The first 8 rows are patterns. Each new row is the sum of 2 different patterns, raised or lowered, with some noise. Before adding, each is slid sideways (what falls off one end comes back at the other) and multiplied by a number that may be negative. Names go in the order of the patterns.
Known rows, each followed by the names of its patterns:
 0.154  0.249 -0.546 -1.257  0.124  1.382 -1.234 -2.134 -2.168 -1.312  0.037 -0.175  0.855  1.825  0.336 -0.375 -0.509  0.171  0.522  1.594  0.162  0.004 -0.359 -0.271 -2.026  3.324  0.455 -1.884  2.140 -0.191 -0.019  1.275  0.286 -0.188 -2.192  0.467 | Z_225
 0.110  1.441 -1.665 -0.274 -0.206 -2.460 -0.233  3.324  0.152 -0.741 -2.767  1.615  0.008 -0.248 -0.544  1.395 -0.463 -0.663 -1.066 -0.311 -3.324 -0.332  1.403 -1.994  0.575 -0.499  3.324  0.136 -1.295 -0.192  2.182  0.204 -1.398 -0.453 -1.655  1.712 | Z_140
-0.138  2.041  0.124 -0.181 -2.123  0.723 -3.324 -0.113 -1.136 -0.427 -1.524 -1.526  2.522 -0.210  3.049  1.163 -0.602  0.076 -2.080 -0.347 -1.515  1.079 -0.159  0.197 -0.924  3.175 -2.028 -0.319 -0.253  0.577 -0.419 -0.354 -0.215 -0.035 -1.854 -2.292 | Z_320
-0.878 -0.335  0.104 -2.291 -0.782 -0.457  0.404  2.345 -0.563 -0.238  1.689 -0.457  1.425 -0.179  1.696 -0.205 -0.719 -0.850 -1.094 -1.758  0.385  1.010  0.901 -0.287 -0.512 -1.075  0.083  0.619  0.753 -0.199  1.038 -0.230  0.243 -1.154 -1.106 -0.732 | Z_526
-2.373 -0.305  1.679 -1.760 -1.784  0.239 -1.010  0.709 -0.110 -2.484  1.626 -2.279  2.772  0.633  0.403 -0.087  0.162  1.841  0.040 -0.359  1.083 -3.324  0.788 -0.071  0.378 -1.205  1.957 -0.693 -1.502 -1.522 -0.523 -0.511 -0.768 -1.577 -0.853 -1.335 | Z_199
 0.128  0.558  0.009 -0.650  0.066 -0.178 -1.786 -0.246 -0.948  0.375  0.964 -1.181  0.744  0.249 -3.118  0.460  0.161  0.178 -0.158  0.474  1.657 -0.537 -1.867 -0.163  3.324  0.484  0.958 -1.737 -1.694  0.055  0.995  0.864 -0.454  1.513  0.889 -0.508 | Z_546
 1.038  0.804  1.738  1.068  1.638 -0.685 -0.618  0.158  1.224 -1.907 -1.161  2.272 -0.782  0.128 -1.390  2.473  0.985 -0.571 -2.848 -1.440 -0.411 -0.005  0.320 -0.268 -0.391 -0.472 -0.228 -1.535 -0.167 -0.169  0.151  0.475 -1.131 -1.196  0.450  0.504 | Z_71
-0.117 -0.432 -0.099 -2.617 -3.268  3.324  0.308 -0.247  2.189  1.911  0.657  0.500 -0.709  0.124 -2.877 -1.149  1.083  1.118 -1.406  0.511 -0.262  0.755  0.039 -0.669 -0.099 -3.324 -0.457 -0.132  0.298  0.043 -0.437 -1.209 -1.732 -0.996  0.600  2.286 | Z_363

New rows, each followed by the names of its patterns:
 0.665  2.427  0.957 -0.266  0.284  0.735 -0.396 -0.809 -0.702 -0.418  1.343  0.158  0.815  1.119 -0.003  0.831  0.797 -0.058  0.092  0.328 -0.336 -1.131 -0.838 -1.237 -0.432  2.536  0.301 -1.852  2.802  0.947 -1.490  1.483  0.243  1.063 -2.967 -0.247 | Z_225 Z_71
 0.637 -0.007 -1.087 -0.756 -4.724 -0.944 -0.415  0.224 -0.115  0.671 -3.935 -2.349  0.082 -1.290  2.079 -0.435 -1.626 -0.652 -2.739 -2.006  2.568 -0.150 -0.742  2.207  2.435  0.161 -0.796 -0.155  1.303 -1.579 -0.568  0.658  0.881 -2.360 -1.143 -0.822 | Z_225 Z_363
 0.856  1.523  0.324  0.221  1.091  2.313  0.267 -0.379 -0.040 -0.014 -1.559 -0.679  2.943 -0.062  2.546 -4.172  2.200  3.234 -2.233 -2.159 -0.921 -1.283  0.085  0.876  2.318 -0.479 -0.163 -0.083 -0.537  1.505  0.038 -0.792  1.993  1.417  1.443  2.129 | Z_225 Z_71
 5.303  4.472  3.289  1.272  2.926  0.482  2.916  3.344  5.337  1.746  3.759  2.824  4.158  3.526  1.049  2.813 -1.364  1.853  3.000  3.064  3.850  2.611  2.533  0.933  2.137  3.236  5.180  1.218  3.394  2.878  0.729 -0.138  5.810  3.318  2.739  4.723 | Z_320 Z_363
-0.613 -4.518 -0.264 -0.333 -1.127 -2.192 -1.155 -0.255 -1.942  0.246 -2.354 -1.131 -2.466 -0.563 -0.971 -0.321 -0.026 -2.053 -4.667 -1.902 -0.529  0.743 -1.962 -0.284 -0.878 -0.983 -2.478 -0.755 -0.452  0.351 -0.815  1.296 -1.133 -2.322 -0.770  0.029 | Z_225 Z_140
-1.233 -0.752 -0.860  0.223 -1.967  0.879 -3.233 -1.531  0.703 -1.020 -4.796  0.373 -1.040 -1.653 -3.411 -0.647  0.325 -1.224 -4.147 -0.080 -0.038 -0.054 -2.219 -1.671 -2.128 -0.090 -1.831  0.576 -2.074  0.008 -1.187 -0.451  0.054 -3.489 -1.372 -4.399 | Z_320 Z_546
 1.697  3.759  3.037  2.702  0.271  2.740 -0.128  4.870  3.759  2.633  1.504  2.207  2.993  1.695  1.993  3.967  3.861  2.228  1.179  2.758  2.522  3.886  3.154  4.712  3.214  2.926  2.151  4.206  3.026  0.767  4.507  0.297  1.657  2.776  2.525  3.451 | Z_320 Z_546
-1.652 -0.691 -0.289 -0.565 -1.464 -2.093 -2.244 -1.514 -0.004  0.088 -1.017 -0.567 -0.021 -0.018 -2.901 -1.335 -1.510 -0.819 -2.329 -1.266 -2.339 -0.034 -0.419 -0.266  1.045 -1.382 -0.904  0.748 -0.942  0.455 -0.157  0.616 -0.878 -1.449 -1.681 -1.049 | Z_526 Z_71
-0.360 -2.501 -0.830  0.872 -0.712 -2.025 -1.112 -0.384  0.078  0.920 -2.221 -1.382 -2.487 -0.527 -2.008 -1.541 -0.597 -0.272 -2.482 -1.176 -1.330  1.997 -1.015 -2.493 -0.202 -0.655 -0.788 -2.311 -1.260  0.062  1.132  1.960 -0.487 -1.713 -0.019 -1.139 | Z_140 Z_71
-0.800 -0.571 -1.179 -0.099 -1.392  0.386 -1.537 -2.686 -2.061 -1.335 -1.846  1.913 -1.967  0.288 -2.543 -0.156 -3.122 -2.332 -1.781  0.142 -1.198 -1.825 -2.255 -1.642 -3.959 -2.466 -0.033 -2.746 -0.403 -1.061  0.904 -1.784 -1.731 -0.747  1.664 -0.258 | Z_140 Z_71
-2.164  0.986  0.279 -1.921 -1.866 -1.774 -1.110  3.529  0.067 -3.023 -0.667 -0.812  2.786  0.501 -0.074  1.166 -0.233  1.349 -0.788 -0.578 -1.755 -3.496  2.013 -1.718  0.907 -1.613  4.819 -0.502 -2.477 -1.573  1.425 -0.290 -1.852 -1.839 -2.294  0.196 | Z_140 Z_199
 0.998 -0.284  0.918 -0.418 -1.116 -0.904 -0.980  1.383  0.018  3.365 -0.133  2.304 -1.589 -0.217  0.208  1.558  1.455  0.782 -0.651 -2.200 -1.120 -1.076  0.050  3.876  3.281 -3.245 -1.657  0.776 -4.244 -1.869 -1.345 -0.758 -0.278 -1.076  4.442  0.981 | Z_320 Z_363
 0.603  0.540 -1.132  0.073  1.733 -0.279  3.049 -0.710 -1.083  0.203  1.356 -2.421  0.965  0.580  1.457 -0.347  0.599  1.267  1.896  1.413  2.209  1.890 -0.159 -1.697  1.727  1.783  0.584  0.940 -0.737 -0.146  2.269 -1.763  2.088 -2.243  0.281  0.464 | Z_526 Z_199
 0.947  0.433  0.266  0.927  2.110  2.565  0.603  1.947  1.706 -0.221  1.785  1.875  2.324  1.216  0.724  3.070  1.563 -0.154  1.553  3.157  1.541  2.904 -0.713  0.960  0.137  1.633  1.552  0.893  2.119  1.054  0.820  1.411  1.100  2.560  0.446  1.236 | Z_199 Z_546
 3.944 -1.177  0.290  0.006 -0.726  0.090  1.221  0.769  1.461 -0.120  3.508  2.221  0.793  0.719  4.213 -1.822  1.186  2.296 -0.479  2.087  1.463  2.971  1.458  1.550  2.925  0.879  1.514  2.117  3.118  3.278  0.765 -1.594  2.521  3.532  3.250  4.612 | Z_225 Z_363
-1.284 -2.268 -2.643 -2.994 -2.047 -3.524 -2.527 -3.685 -2.135 -1.189 -2.698 -3.271  0.874 -1.461 -4.091 -1.688 -2.230 -1.314 -5.004 -2.767 -0.757  0.183 -2.718 -2.095 -2.687 -1.616 -1.136 -1.970 -2.293 -2.477 -0.761 -2.810 -2.496 -2.113 -2.624 -1.478 | Z_546 Z_71
 2.566  2.854  2.060  3.694  2.695  2.785  0.677 -0.053  1.459  1.438  1.846  3.432  1.311 -0.284  1.527  2.603  3.390  0.644  1.556  3.548  1.916  3.387  3.218  4.314  1.407  0.868  1.929  0.775  0.447  2.126  3.142  3.279  1.850  3.122  1.243  2.232 | Z_526 Z_363
 0.593  2.161  0.705  0.920  0.492 -2.296  0.451 -0.439  0.046 -0.602  1.467  2.276  0.178 -1.539  1.865  3.814 -0.569  1.936 -0.643  0.368 -1.007  0.641  1.668  2.346  2.749  1.564  0.257  0.492  1.267  0.951  0.448  0.905  1.565 -0.492  0.625 -0.156 | Z_546 Z_71
-3.496 -1.808 -1.361  1.082 -1.760  0.315 -0.781 -1.444 -0.795 -0.539 -2.827 -0.039  0.203  0.581  0.238 -1.206  0.906 -1.710 -2.753 -1.672 -0.898 -0.587 -0.676 -0.735 -2.073 -1.747 -2.572 -0.849 -0.713  0.551 -2.584  0.297 -1.542 -3.294 -0.925 -2.558 | Z_225 Z_363
-0.118 -1.520  0.553  1.239 -0.019  1.181 -1.368  0.826  0.012 -0.011 -0.395  0.003  0.079  0.673 -0.331 -1.595 -1.660 -0.511  1.633  0.000  0.303 -0.594  1.230  0.363 -1.216 -0.426  1.369  0.182 -0.845 -0.073 -0.327  0.891  0.316  1.686 -0.567  0.435 | Z_140 Z_546
 3.533  1.759  1.755 -0.852 -0.699 -0.364 -1.922 -4.231  2.584  1.001 -1.227 -0.374 -0.163  0.701 -0.015 -0.864  1.448 -0.998 -0.548 -2.338 -0.099 -0.086  1.395 -2.000  1.344 -0.997  1.352  2.088  1.057  0.803 -2.686 -2.364 -6.035  1.547  0.510 -0.539 | Z_320 Z_363
-1.036 -3.789 -1.015 -4.653 -2.759 -1.971 -2.954 -4.380 -3.728 -1.817 -1.811 -1.177 -4.595 -2.709 -3.481 -1.075 -2.214 -1.267 -0.205 -1.746 -5.878 -3.295 -1.182 -0.508 -4.223 -0.681 -2.639 -2.127 -4.005 -2.060 -2.264 -2.577 -1.963  1.714 -2.159 -6.008 | Z_140 Z_546
 0.256  1.536  1.332  2.662  5.243  2.767  2.217  3.213  3.607  3.043  2.903  2.072  3.468  0.869  1.815  2.837  2.607  2.411  3.546  1.902  2.375  1.592  1.313  0.929 -0.318  0.826  2.730  2.971  2.256  1.210  3.095  2.271  0.114  3.243  3.492  3.279 | Z_71 Z_363
